The rows are grouped in 4 ways, from coarse to fine. Each group lies inside one group of the grouping before and may be the whole of it. The rows also spread widely along 12 directions, which tell nothing about the answers.
In the rows, zero is written as 128.
Known rows, each followed by its group in each grouping:
[134 134 130 134 117 149  72 113 122 125 131 111 171 134 115 121  99 175
 103 123  91  93 141 105 117 120 111 158 139  98 174 152  96 136 153 127
 104 116 141 132 148]
K91 lape K28 Deg
[139 128 136 108  91 138 102 124 113 132 136 118 152 123 126  97 118 150
 110 133  98 127 145 119 155 136 127 157 132 110 144 123 103 124 166  86
 138 110 157 111 141]
K677 num K936 Sevi
[188 102 104 106 127 101 165 116  71  55 112 118  88 130 114 108 110  78
 178 144 126 110 121 122 153 136 107 107 116 115 167 119 165 106 125 152
 138 138 125 121 125]
K677 dof K62 Rar
[133 126 109 109  92  76 171 189 151 154  99 139  80 103 149  90 138  93
 123 127 116 173 120 106 182 180 128 151 152 123 126  83  84 118 135 128
  55 127 115 136 159]
K677 num K818 Zav
[120  89 123  96 144 119 105 150 136 164 141 121 151 127 194  92 182 140
  65 125  58 154 146  86 169 168 157 131 123 107 132 125 108  96 138 134
 111 105 117 186 183]
K677 kiro K181 nuge
[138 121 158  91 132 159  80 106  72 123 142 152 140 131 131  71  92 163
 139 140 112 106 133 108 117 132  98 169 127 113 184 164 105  73 136 146
 111 123 128 170 165]
K952 Tadi K934 lafol
[144 115 147 149 140  96 186 101 132  95 137  84 114 159 109 124 134  95
 133 148 129 127 146 128 123 118 152 111 106 139 121 121 138 119 142 150
 158 152 133 134 111]
K260 Ruso K217 sagit
[136 147 110 130 114 109 105 124  81  63 137 123 122 164 106  98 128 142
 147 127 115 115 181  97 147 109 109 116 116  92 169 152 164  94 182 145
 137 118 144 101  94]
K91 tovos K637 Pon
[125 132 154 122 172 104 112 179 117 117 123 156 102 147 138 141 127 130
 156 130 152 124 113  68 131 146 122  75 110  85 127 100 178  69 137 175
  98 144  91 151 117]
K952 vitev K876 sorun
[136 118 101 111 110  90 161 144  82 108 108  98 102 140  94  23  82  85
 177 151 126 119 183 151 107 129 135 142 123 164 172 190 105  76 115 138
 132 127 121 139 147]
K677 kiro K456 Fid
[ 96 141  79 133 188 123 108 173 123 157  98 145 138 167 144 129 105 139
 100 107 101 143  82  84 135 185 140 115 151 132 133  79 133 162 141 194
  62 142 132 174 167]
K260 gom K139 Raz
[183 132 199 144 148 135  83  79  86 114 175  92 120 169 126 149 128 127
  76 146  95  86 160  85 120 101 159 103 142  73 203 143 141 118 107 215
  47 157  78 158 135]
K260 gom K447 tok
[150 177  78 138 119 116 103 155 134 146 105 118 119 136  88 151  62 125
  89 120 126 106  96 100 146 158 144 105 164  94 165  45 118 199 134 166
  56 156 123 109 157]
K91 tovos K959 febef
[149 101 194 122 120 145 160  61 139 109 155  82 152 122 107 134 152 132
 109 161 120 115 131 144 142 108 128 144  98 135  95 129 127 109 161  73
 219 133 166 131 131]
K677 Zili K31 faret
[135 151 159 139 140 135  88 103 136 123 175  76 156 180 105 152 134 178
  63 131 107  97 162  75 123  84 170 118 115  88 117 105 145 126 165 132
 155 148 130 128 114]
K260 gom K729 fak
[113 162 224 143 132 123 175  83 120 164 140 112 104 153 101 112 114 106
  93 158 152 162 147 156 131 170 155 140 158 181 141 130  98 136 154 177
  98 159 157 147 160]
K677 num K818 pesif
[112 158 142 170 115  95 103 145 147 173  99 103 170 135  92 132  62  86
 134 124 142 106 127 156  87 159 147  99 135 102 171 147 115 165 127 113
  98 128 107  90 107]
K952 Zof K486 ver
[156 130  83 137 150 117 152  95  91  95 116 102 148 161  99 144 106  98
 119 128 102 114  95 136 159 145 136  94 123 128 117  65 184 185 159 131
 182 139 176 114 115]
K260 gom K729 zuti
[122 163 122 162 149  79 172 143 144 101 113 121  69 172 119 146 130 103
 108 134 145 160 145  92 150 168 141  94 151 127 146  84 147 150 143 223
  45 168 121 139 124]
K91 tovos K637 fuviz
[118 121 195 182 119 103 118 118 124 102 118 147 141 129 142 137 136  88
 185 132 137 132 155 142 109 153  81 113 144  87 206 220 127 113 132 154
  42 103 117 104  85]
K677 Zili K961 gotun
[113 136 113 122 148  96 189 125 104  96 122 115  98 163 103  74 125 111
 147 149 132 146 154 129 139 145 131 120 121 171 125 126 154  95 164 154
 174 139 161 145 134]
K91 tovos K772 bufu
[117  97 136 123 171 111 173 125 178 100 131  83 119 165 143 126 164 152
  93 143 117 135 145  80 128 133 150 122 107 145  89  98 125 120 153 159
 143 147 130 179 144]
K677 num K853 mor
[ 70 141 115 132 117  86 122 194 158 117 112 117 145 147 111  88 114 157
 186 122 160 126 160 102  86 111 108 137  86 119 106 164 119  55 174  70
 183 106 128 106  87]
K952 Zof K719 Garoz
[143  97  97 147 130  66 112 173 141 103 108 102 137 141 142 115 146  92
 151 120  98 106 167  88 117 125 137  81 110  63 168 156 140 116 117 139
  79 103  79 118  94]
K677 Zili K559 Mufe
[ 76 160  87 137 134  98 144 175 136 142  95 128 125 159 101  82  72 135
 148 129 143 144 147 131 106 166 120 137 139 166 129 137 100 131 161 139
 109 121 157 128 138]
K677 Zili K961 Tatan
[125 119 123 122 155 109 158 124 165 114 135  89 130 152 123 126 155 144
  96 140 116 125 134  94 139 126 161 107 107 126  94  89 149 115 158 123
 185 145 135 156 135]
K91 tovos K772 Rap
[121 182  90 127 129 114 102 171  78  89 105 151  80 162  80  95  52 142
 166 124 159 116 144  89 122 143  98 125 155 114 196 127 133 111 147 204
  44 152 120 119 131]
K91 tovos K637 Pon
[ 70 111 155 157 161 101 167 147 164 122 100 120 149 147 116  88 114 119
 192 145 158 134 146 146  64 147 105 132 114 165 131 211 112  85 137 126
 137 116 134 156 111]
K677 Zili K961 gotun
[143 131 138 116 151 109 119 180 140 117 114 128  95 130 110 123  82 135
 159 137 162  95 111  73 102 124 126 112 119  94 137 101 125  81 104 165
  84 161  70 158 137]
K952 vitev K876 sorun
[105 128 149 147 160  80 144 152 139 107 152 100 111 184 155 107 185 137
 107 123 105 152 187  66 124 114 163 120 114 118 121 150 140  74 151 181
 100 137 106 169 111]
K260 gom K139 Raz
[ 73 154 116 126 148  91 122 189 121 200 103 143 133 147 143  93 116 106
 116 117 122 172 128 125 137 204 165  97 138 142 132 124 137 114 150 144
 102 120 128 139 155]
K677 dof K62 Rar
[146 124 171  97 108 137 164 106  99 114 135 143 101 102 114 120 138 119
 139 152 134 151 107 133 186 148  97 158 124 140 108 100 130  88 167  98
 161 132 174 128 147]
K677 Zili K31 faret
[116 118 174 116 116 139 154 104 138 150 118 152 145  94 127 106 115 119
 146 143 143 150  85 155 143 175 103 169 122 140 113 123 105 112 147  86
 159 126 158 147 153]
K952 Tadi K934 lafol
[147 158 210 131 119 150  66 102  51 150 156 156 139 130 114 140 112 120
 136 133 128 116 110 129 154 144 117 116 152  74 187 144 160 101 142 141
  87 129 132 109 120]
K260 gom K729 zuti
[123 152 148 111 109  93 151 154 141 170 135 122 103 124 123 120 128 105
  96 141 130 167 144 120 171 158 162 119 132 130 106  84 116 111 156 105
 122 139 139 120 143]
K677 Zili K961 gotun
[117 109 124 154 189  80 158 168 122 157  88 141 109 153 142 124 109  55
 162 129 136 140  89 123 104 194 147  67 138 126 167 124 149 131  89 216
  46 146  83 173 136]
K260 Ruso K217 sagit
[139 111 222 106 152 147 136 107 127 161 152 143 105 111 163 111 141 140
  92 156 121 147 114 102 143 162 132 163 139 133 135 119  95  74 115 181
  79 154 106 210 187]
K952 vitev K876 sorun
[151 129  86  91 125 134 101 134  56 114 123 128 130 139 104  41  55 144
 144 141  97  94 151 121 119 122 113 162 127 137 172 143 107  91 138 143
 137 120 135 149 161]
K952 vitev K876 sorun
[123 154 146 100 142 132  83 155  78 126 129 157 126 138 101 122 109 139
 160 132 155 117 104  97 147 145 118  84 117  86 150 115 189  73 160 128
 146 136 127 121 123]
K91 tovos K637 Pon
[125 137 120 158 127 100 171 125 242 117 127  34 133 153  85 143 107 158
  78 146 147  98 149  96  90  97 178 138 112 130  88  88  83 159 129 120
 148 176 109 148 132]
K91 tovos K637 fuviz
[145  96 161 123 136 143 113 100 112  92 158 129 140 141 158 124 172 158
 115 137  90 128 138  87 151 116 110 147 111  97 139 137 131  86 162 138
 139 121 141 154 127]
K260 Ruso K217 sagit

New rows. What belongs after each?
[143 100  41 126 113 126 114 137 154  99  92 110 168 119 132 116  92 145
 119 123  75 106 116 116 138 140  95 158 133 110 143 106  87 182 150  95
 120 104 158 117 144]
K677 Zili K961 gotun
[143 146 114 117 131 102 174 162 110 103 105 117  76 131  68  95  61  98
 195 141 178 113 102 121 112 124 123 141 129 149 133 108 121  95 112 143
 115 170 114 136 132]
K260 gom K139 Raz
[ 51 165 108 175 151 100 126 175 179 186 109  92 150 185 105  87  77 152
  98 119 130 138 167 114  62 148 170 144 140 164 132 151  64 146 145 166
  78 141 125 152 144]
K260 Ruso K217 sagit
[163  87 118 125 163 171 163  22  71  34 127 123 126 154 133  94 125 144
 116 157  76 122 126 135 148 150  73 181 147 170 184 147 127 155 153 220
 125 138 190 191 173]
K91 tovos K637 Pon
[162 143 124 136 119 127 116  97 126 103 139  88 116 157 112 129  90 144
  73 142  97 105 169 107 130 122 140 144 150 115 174 113  81 169 137 180
  66 147 134 135 153]
K677 Zili K961 Tatan
[177 123 158 107 130 121 123 103  38  61 136 122 108 141  92 105  99  95
 198 151 148  90 139 131 124 113 106  91 106 101 188 164 186  68 135 143
 163 136 123 104 105]
K677 dof K62 Rar
[143 159  80 165  84  80 134 156 196 114 107  66 123 136 101 156  93 123
  90 114 123 116 157 104 131 127 158 128 134  89 129  79  87 195 146 115
  85 146 117  69 116]
K677 dof K62 Rar
[153 170 218 129  89 105 157 114 101 153 164 104  67 130  85 106 102  90
 121 159 163 144 166 132 139 119 167 139 138 128 153 125 100  80 127 152
  94 172 111 117 131]
K260 Ruso K217 sagit
[ 94 132 136 170 152  89 116 174 220 144 119  65 152 166 134 145 126 151
  99 119 135 108 163  77  65 124 177 101 113  96 125 145 101 129 121 148
  89 143  74 144 118]
K677 dof K62 Rar
[106 150 223 122 178 142 113 103  59 185 143 145 126 156 111 108 106 105
 122 159 145 140 129 142 114 176 152  90 141 152 172 162 155  92 130 193
 102 145 135 167 163]
K677 Zili K559 Mufe
[107 162 105 145 143  79 118 162 122 190 105  96 156 164  86 118  68  75
 123 130 132 115 134 154 103 164 189  43 124 123 142 116 152 162 133 121
 136 128 120 103 122]
K677 Zili K961 Tatan
[ 95 160  82 146 144  88 129 184 100 107  72 145 135 166  73 108  58  97
 209 118 171 115 108 135 102 163 100  71 127 128 151 126 171 143 167 132
 132 120 147  80  90]
K677 num K818 pesif
[158 114 135 134 161 132 109  86  23  90 131 164 140 160 138 135 137  86
 149 131  92 130 104 131 170 164 104  74 126  99 187 126 206 131 164 180
 127 115 161 119 110]
K260 Ruso K217 sagit
[195  70 152 136 121 111 157  97 109  59 109 109 114 100 132 126 122  70
 198 149 129  90 110 138 117 133  92 122 120  86 196 172 133 109  83 148
  96 132  89 134 119]
K677 dof K62 Rar
[157 128 138  81 134 152 169  91  85 117 124 134 104 118 104 108  83 121
 112 158 132 139  84 139 169 162 110 168 133 174 120  67 120 123 155 133
 169 162 176 158 181]
K952 Zof K486 ver
[144  99 168 139 138 112 128 136 166 107 126 113 115 120 146 138 149 138
 132 133 119 112 136  79 112 126 112 144 133  89 165 154 100  90 106 167
  54 138  84 177 139]
K91 lape K28 Deg
[109 119 123 139 183  85 155 131 131 146 134  81 128 190 145  68 125 117
  79 142  89 135 191 107  92 144 189 107 118 164 131 144 119 110 129 207
 118 140 107 200 155]
K952 vitev K876 sorun
[113 134 149 121 127 116  98 145 152 193 133  85 168 132 102  83  98 133
 115 143 127  95 137 128  90 127 182 111 116 109 144 158 110  94 115  94
 152 131  91 153 145]
K91 tovos K637 fuviz
[175 123 112  73 142 151 134 102 104 137 123  97 125 120  78 112  64 126
 112 158 131  85  70 127 141 135 156 117 119 131 128  57 138 132 116 121
 187 170 129 162 183]
K91 tovos K637 Pon
[ 92 128 116 124 155 120 124 174 158 117 115 150 112 139 151 105 143 172
 129 123 122 146 128  67 133 155 104 148 139 116 136 126 114  89 152 164
  80 128 122 173 149]
K91 tovos K772 Rap
[144 134 156  89 120 173  95 110 138 106 159 111 132 130 113 132 107 213
  90 149 124 101 132  79 141  98 112 175 120 114 118  98  88 102 166 111
 148 146 155 150 164]
K677 Zili K961 Tatan
[ 92 150 114 169 165  94 196 138 144 136  98 101  97 178  94 101  73  99
 133 140 153 148 136 137  85 166 149 133 145 195 134 121  97 156 127 209
  81 169 138 159 144]
K260 Ruso K217 sagit
[150  97 113 105 153 121 113 102  99 149 130 116 154 147 155  86 120 113
  86 136  68 117 130 119 130 159 153 121 122 118 163 121 121 134 120 162
 118 122 116 186 172]
K952 Tadi K934 lafol
[131  76 215 118 188 125 149  93 111 149 142 122 143 149 172 111 186 100
 113 155 100 136 116 123 129 170 148  91 122 129 150 160 156  89 122 179
 123 126 110 206 155]
K677 num K818 Zav
[111 134 179 136 188 123 107 133 112 182 123 147 142 153 148 155 126  98
 104 138 125 142 101 121 129 194 153  61 143 114 157 120 161 131 127 184
  75 136 117 163 151]
K677 Zili K961 gotun
[156 121 217 120 135 155 104  59  96 151 167  88 160 137 124 122 127 127
  87 157 107 103 142 143 120 128 166 123 120 115 165 162 126 109 130 132
 156 138 126 147 157]
K677 dof K62 Rar
[147 126 226 166 155 138 137  55 109 126 137 119 137 144 119 166 113  88
 125 160 136 116 121 162 112 163 126  97 149 119 193 163 135 160 115 195
  72 145 130 144 133]
K677 Zili K961 Tatan
[162  64 109 156 142  95 173 117 153  54  88  95 138 119 136 128 126  80
 195 135 122  95 111 134  97 141  95 116 111 103 168 167 132 136  95 143
 115 124 100 136 109]
K677 dof K62 Rar
[124 101  56 110 128 115 148 154 107  79 107 152 116 132 149  72 134 147
 153 114  87 149 120  90 165 149  73 191 137 137 128 118 115 104 160 141
 108 107 163 155 142]
K260 gom K729 fak
[124  86 127 166 157 137 175  89 179  43  98 111 140 134 119 125 125 150
 174 147 140 106 106 121  91 135  64 170 125 142 148 165 107 137 127 163
 116 139 141 174 124]
K91 tovos K637 fuviz
[148 158 144 110 143 131 129 108  73 144 137 124 113 151  97 105  73 118
 100 149 126 122 127 132 144 149 151 116 132 144 138  85 141 125 150 163
 142 156 148 139 160]
K952 vitev K876 sorun
[137 157 100 113  59  92  93 172 122 157 136  88 121 121 109  58  88 124
 101 126 101 121 202 114 142 118 163 155 136 101 171 147  64 105 135  95
  88 117 107  98 151]
K677 kiro K181 nuge
[129 177 161 180 143 121  97 119 107 102 121 129 129 168  87 156  62 127
 143 130 155  99 142 118  96 136 112  94 143  96 184 136 145 155 144 196
  61 149 121  98 101]
K952 vitev K876 sorun
[161 146 160 144 110  97 123 127  95 101 143 101 106 148  91 116 108 100
 157 136 141  98 157 112 123  99 136 110 130  87 166 144 146  96 121 145
 102 144 101 106  90]
K260 gom K729 zuti
[ 97 171 188 175 125 120  87 139 147 148 123 115 139 154  96 147  88 135
 131 128 159 110 152 116  89 142 133 104 149  92 181 162 110 149 143 159
  43 137 107  96 109]
K677 num K853 mor
[123 149 148 133 145 141  98 112 122 123 145 118 162 156 108 150 133 160
 105 129 121 110 115 103 138 129 131  98 119  99 128 105 171 130 179 126
 170 129 158 124 124]
K91 tovos K959 febef
[ 50 138 114 163 131  84 178 165 164 150  83 114 158 158 104  67 105 112
 171 128 146 157 145 161  92 175 121 138 128 182 115 175 105 134 173 103
 150 105 165 120 116]
K677 num K818 Zav
[177  90  81 139 115 117 119  97  96  48 110 115 162 144 136 129 139 111
 139 126  67  96 124 121 161 133  85 112 125  79 176 124 155 176 168 123
 133  95 160  93 103]
K677 num K818 Zav
[131 125 102 164 154 101 115 132 103  62 109  96 135 183 110 104  91 120
 171 126 124  87 174 108  71 118 114  99 120 107 202 194 145 124 130 192
  92 125 106 122 101]
K677 dof K62 Rar
[107 148 210 145 140 138 124  68  74 158 152 125 129 168 136  90 132 120
  79 149  97 157 181 149 135 174 144 139 161 159 190 178 111 134 161 205
  66 126 159 153 162]
K677 num K853 mor
[109 154  81 118 136  95 160 140  86  65 126 125  83 182 111  65 129 144
 132 131 118 158 190  92 155 134 115 139 124 157 136 125 152  90 194 181
 137 132 168 139 124]
K91 tovos K637 Pon
[ 99 162 122 133 158 130 123 166 147  95 128 110 105 178  87 117  85 196
 139 128 168 109 138  59  92  99 115 155 129 135 111 110 115  93 153 168
 109 166 128 153 124]
K260 gom K729 zuti
[144 136 189 129 108 128 143 103 132  88 153 115  94 133 118 122 130 146
 124 154 137 133 176 105 137 107 108 165 135 122 149 148  95  88 153 145
  94 144 138 131 130]
K677 Zili K961 gotun
[153 102 124 137 164 125 115 110 107 134 107 108 158 152 136 121  98  98
 113 136  92 101 114 132 110 170 144  91 145 114 190 130 130 175 108 184
  75 128 115 156 152]
K677 num K936 Sevi
[178 132 127 160 139 109 135 106 116  97 124 100  97 149 125 144 104  93
 101 132  97 111 130 103 132 138 140 132 164 101 194 109 103 178  97 226
   4 164  97 148 146]
K260 gom K139 Raz
[116 148 101 167 150 107 105 128 135 137 121  84 183 179  97 146  99 122
 107 116 109  96 127 123 110 127 161  80 119 102 125 109 162 177 154 120
 158 130 140 103  96]
K260 gom K729 zuti
[ 83 154 212 177 105  83 148 141 179 148 136 124 109 135 150 133 157 117
 119 132 150 177 180 118 116 153 124 153 138 115 144 167  79  97 150 149
  51 129 114 120 108]
K952 Zof K719 Garoz
[165 138 149 100 115 121  94 117  92 166 139  93 140 123  89  99  85  99
 121 149 124  84 125 136 127 127 177  90 121  88 169 126 145 106 111 112
 151 142  95 128 145]
K91 tovos K637 Pon
[133 141 153 133 128 118 107 107 107 171 145 122 160 138 139 133 156 105
  76 127  84 141 124 130 169 167 160  91 137 100 151 108 160 146 160 135
 129 115 145 130 144]
K91 tovos K959 febef
